There are 5 ways to turn a row about zero (a turn may also mirror it). The second row of each pair is the first, turned, with some noise. The first 45 pairs use one turn. New pairs use 3 turns, one after the other, and a turn may come again.
Known pairs, each followed by its turns in order:
[  5 -18  -1   8  -1   1 -17   2]
[ -1  13   8   3   9   5 -12 -11]  K_437

[  5   9  14 -27 -26   0  13   8]
[ 26  15  13 -11  -2  10   2 -28]  K_890

[-32   5  18  11 -13  21   4  -1]
[  0 -10  -3  -1 -35 -13 -20  19]  K_191

[ 10  14  -4   0  -6  -5 -34  11]
[ -7  12  15 -31  -3   4  -5 -14]  K_437

[ -2 -28  25  -9  19   7  -6   9]
[ 30  20  -9  -6 -14 -14 -14   9]  K_204

[  9  25   9   7   7 -15   1  -2]
[-5  0 16 -2  5 12 22  9]  K_750

[ 13 -12  -9  13   0  29  -7 -23]
[ 10  -3  20  21   6  -8  -2 -32]  K_437

[ 24   8 -10   6  -8  -1 -17 -15]
[-4 18 25 12 12 10  0  0]  K_191

[ -8  -3   4   7 -11 -37   5 -23]
[ 12 -16 -19 -19  11  17 -24   7]  K_890

[ -3 -19 -16 -13 -18 -14 -12   1]
[ -1  21   5 -14 -10  -1   9 -24]  K_191

[ -1 -16  21  10  11   4 -15  -2]
[ 20   3   0 -19 -17   2   3  -8]  K_750

[-13  -6   7   0 -22   1   6   4]
[ 9 -5 -2  3  2 -3 22 12]  K_204

[-24 -18  -3 -11  -2  15  -2  10]
[ 11  10   2   8 -23 -11  19   0]  K_204

[ 15 -10  -9   1   2   0   6  -2]
[ -6   1   5  14   0   8 -13  -3]  K_890

[-13  10  -3  14   3  -2  -6 -42]
[ -2 -17  -3   1  25   1  24 -26]  K_437

[  7  -8  -7 -17  18   0  -2   3]
[ -8   5 -13  -3  14   5  18  -6]  K_191

[-28   6   8  23 -11   1  -4  -2]
[ -9 -13 -21 -25   4 -14   7  -5]  K_890

[-20  12  -1 -29 -23  -2 -12 -12]
[  0  14  -7  14 -35  17  -4 -15]  K_191

[  2  17 -22   0  -4  -1   5   5]
[-13  -6  -1   8  12   1  -6  15]  K_750

[ 13  19 -26  21  28  27  -8   3]
[ 14 -15  -6 -12 -13 -29 -20 -35]  K_437

[ -1 -11  15  12 -21   8  14  12]
[  3   0   4  20 -15  23  -6   6]  K_437

[ 12  12  -8 -11  11 -18   3 -13]
[ -8 -13  -3  15  -1   7  22   9]  K_750

[ 16 -25   0   5  14 -18  13   7]
[ 13   1  -8 -20  29  -9   7  -6]  K_191

[  6  15  13  13  25  -9 -14 -18]
[  0 -27  13  -6  -3   1   1  29]  K_890

[  2  11 -24  -5  14  -8  -6  -7]
[ -8 -15  -9   8  -3   8   4  21]  K_750

[ 0 -9 -9 36 13 -5  8 -7]
[ 11 -20  10 -12   4  29 -12  -3]  K_750

[ -5 -10  -3   3   2  -2 -23 -25]
[ -8   3   9  -1  28   1   5 -18]  K_437

[26  4 24 10 20 -3 21 -5]
[  6   2  -3   2  14  10 -37  22]  K_204

[-11  16  16  -1   5 -30   2  -6]
[-13   2 -25 -15   5  10  23   8]  K_437

[-15  18  12  30   0   2  17  21]
[-22  -2  10 -29  17 -22   2 -11]  K_890

[  9  -6  -3  21   4 -24   5  18]
[ 18  -6 -10  10  21  14  -9 -17]  K_204

[ -3   1  16 -13   8   4 -12   0]
[  1  12   0  -5 -18  -9  11   0]  K_750

[  3  -9  -5 -11  11   7   2  -3]
[ -8   7 -12  -3   6   0   9   1]  K_191

[ 16   3   3 -21   7   8 -17  28]
[ -2  -3  -2 -14  -6 -38  11  15]  K_750

[ -7  22   5   2   5 -20  13  -3]
[ 1 -1 22 -5 21 13 -1  4]  K_204

[ 12   9  17 -18   1 -14   6   8]
[  9  -6  13  -4  16 -18 -13   9]  K_204

[ 30  17   1  14   6  12   2 -30]
[-11 -28  24   2 -26   9 -14   5]  K_890

[ 2 -1 10 -3 -9 22 -5  9]
[  0  -2   6   4  -5  -4  18 -18]  K_890

[ 23  23 -21   8   3   2   8 -15]
[-12   6  13  22  26   8 -16  -5]  K_191

[  8   2   2  15 -16 -14  16  15]
[ 21 -11  11   2   6 -14 -10 -15]  K_191

[ -4  20  25  30 -12  19   5  -3]
[15 27 36 -5  8 10 -9 -2]  K_750

[ 12 -21  14 -13  26  -8   5  13]
[-12  28 -14  13  -2 -18 -11  14]  K_437

[ -6  -1  22 -12 -18   2   2  19]
[ 12   4  -1   7  12 -21  15  17]  K_204

[ 29   4 -22   5  -8  -1  12  14]
[-13 -22  -8  27   9   1 -14  -9]  K_204

[ 21  -9   1 -21   7 -17  -4 -16]
[ 20  -3   6  17  -2  23 -11  14]  K_890

New pairs, each followed by its turns in order:
[ -8 -13  16 -16   3 -17   5  16]
[13 17 -4  5 17 -6 12 17]  K_890 K_890 K_204

[ -6   0   4 -11   5  -5  25 -24]
[  8  -9  15  -5 -21  11  23  -5]  K_750 K_191 K_191

[ 11 -24  -3 -22 -14   3   0  -4]
[ -5  21   3   0 -21   2 -11 -18]  K_890 K_750 K_437

[ 15  27 -26   6  -5  -2  -5 -14]
[ 15  -4 -12  -4 -32 -17  -1 -14]  K_204 K_750 K_890

[ -3  20   5   4  42 -10  -2  11]
[-22 -24  -8   1  -4 -10 -33   0]  K_191 K_890 K_191

[ -2  13   0 -10  -3  10   1  -5]
[-17   8   0  -7  -8   2  -2   2]  K_191 K_204 K_890

[ 25 -35  22 -14  -3  -2  -7  -9]
[ -8  11  26  21  20  -2 -32   3]  K_750 K_204 K_437

[ 12  -6  18 -10  12   4  -4   1]
[-18  -7  -7  -9   6  -1 -16  -3]  K_750 K_191 K_204

[ -2 -14  28  10  35   6  18  -2]
[ 32 -18 -24 -16  -7   3  10 -11]  K_890 K_750 K_890

[ 11  13  -3  12 -24  -5  -2  -6]
[  6  22 -19   0  -5   2  -1  12]  K_204 K_191 K_890

[-14  -1 -14  28 -23 -11  14 -11]
[ 10 -10  20 -22  14  26 -14 -12]  K_437 K_204 K_437

[  3  -2   8 -19   7  29  17 -19]
[10 21 -3  0  7 15 32 -1]  K_437 K_191 K_191

[ 12   9   2  -1 -20 -12   4  -4]
[  6   5   3  -5  23  -3  -4 -11]  K_437 K_437 K_750

[-32   5   7   0  12 -18  18   3]
[  8   1  18 -19 -21   1  29   1]  K_191 K_437 K_750

[-34  12  -7 -31   0   8  19  -9]
[  8 -20  15 -28 -37 -10   8  -2]  K_437 K_750 K_204

[  5 -19   4  26   8  26   4  14]
[-36  -1   4  -2 -22  12   3   6]  K_437 K_191 K_437

[ -9  13   3 -20   1  28 -17  20]
[ 11 -15   8 -30 -22 -16 -11  -8]  K_890 K_204 K_750

[-22  16   5 -12   5   9   3 -16]
[ -8  -2   9  22 -13  -7  19  -8]  K_204 K_890 K_750

[  6  15 -23  -3   3  -1  21 -16]
[ 21   8  10 -16 -18   4  -5  18]  K_437 K_890 K_750

[ -8  -1  31 -12   1  11   2   6]
[-13  13  10  13   7  21  -3  12]  K_750 K_750 K_204

[ 22   0  -7 -12 -31  32   8  -3]
[ -4  35  12   5 -26   6 -25   2]  K_191 K_204 K_204

[-11  -4  12 -18 -21   2  24  13]
[-10  -2  30  -8  -5  15 -13 -17]  K_437 K_437 K_437

[ 43 -36 -12   9   0 -15  16  18]
[ 15 -30 -36  20 -17  34   4   7]  K_204 K_191 K_191

[ 20 -17  -4   6  -3  17  -8  -7]
[  5  -1 -11   4  -8 -18 -23   9]  K_204 K_890 K_890

[-10 -25  11  -1  -1  -9 -19  13]
[ -5  16 -13 -21 -23  12  -1  -5]  K_437 K_437 K_191

[ -7   8  -5   1   7   9   4 -13]
[-6  3  6 16  3 10  0 -1]  K_191 K_204 K_750

[  7   8   1   0 -13  21  -4  -3]
[ 10  -4 -20   5  -5  13   0  -1]  K_204 K_191 K_890

[ 24  -1   4   3 -15 -30  -1 -13]
[ -4 -14  30 -24   0  -6 -15   6]  K_191 K_191 K_750

[ -9   2  18 -11  36  -3 -27   1]
[-26   6  25  -4   6  26  14  22]  K_191 K_890 K_204

[ -6  14   9   6 -20  -3  -8  15]
[ -2  12  -8  12   1  -9 -23   8]  K_204 K_437 K_890

[ -3 -21   2  -5  15 -19   9   9]
[ 20  17  -2   4  -9 -21   1  -9]  K_750 K_204 K_191

[-10  -5  13  -6 -17  23   3  11]
[ 14 -18  -1   3  17 -21   7   5]  K_437 K_191 K_204

[  9   1 -23  -3  18  -6  25   1]
[-14 -18   1  15  10   4  10 -26]  K_204 K_437 K_437

[ 22  -4  -2   0 -21   5  -4  13]
[  2  21  -4   4 -10 -15 -15 -12]  K_191 K_204 K_204

[-18 -19 -14  20  -9  13   9   6]
[ 14 -15   9 -12  -7  -8 -26  18]  K_191 K_204 K_204

[-19   9  16  26   1 -10   8  -8]
[  1 -31  12   0   6  -4 -10 -17]  K_191 K_750 K_204

[  7 -16  31  -1  -8   3  -4   6]
[ -7 -16   2  -9 -12  18  12 -20]  K_191 K_750 K_750

[-17  -1  -3 -11 -11   0  20  11]
[  9   5 -12   5 -12  -4  21 -15]  K_750 K_191 K_890

[-21 -22  10  -7   7 -13   6  -5]
[ 10  -8  14 -18   4  -5 -13 -23]  K_204 K_437 K_890

[ 6 -7  7  6  8 -1 26  4]
[13  4  6 24 11  0 -1  3]  K_750 K_750 K_750

[-14  10  26   7 -16   7  16  32]
[ -9  36 -19 -22   8  11   4   5]  K_750 K_437 K_890

[  9 -15  -6  46   1   0 -19   8]
[  5   0 -17  21 -33  22   5 -26]  K_750 K_890 K_437

[-7  3 36 -3  8 -3  0 -7]
[ 15   4  -3 -20  25  -6   7   5]  K_890 K_204 K_750

[ -5  -3   6  21   0 -17   9  -1]
[  2  14   9 -16  14   0   8   8]  K_191 K_204 K_437

[ -6  21  -2 -14   7   9   8 -19]
[ -9  -6  -5  -7 -27 -15  -1   1]  K_204 K_437 K_191

[ 10  18   2   5  -6   6 -14   4]
[ 11  -5 -12   6 -10  13 -11   1]  K_750 K_191 K_204

[ 23   1  22   3  16 -17   1 -15]
[  4  -3  10  16   3 -21 -20  22]  K_750 K_191 K_890

[12 14  4 22 -1 23 15 22]
[-24  -6  -3  17   0   5 -24  20]  K_204 K_204 K_191

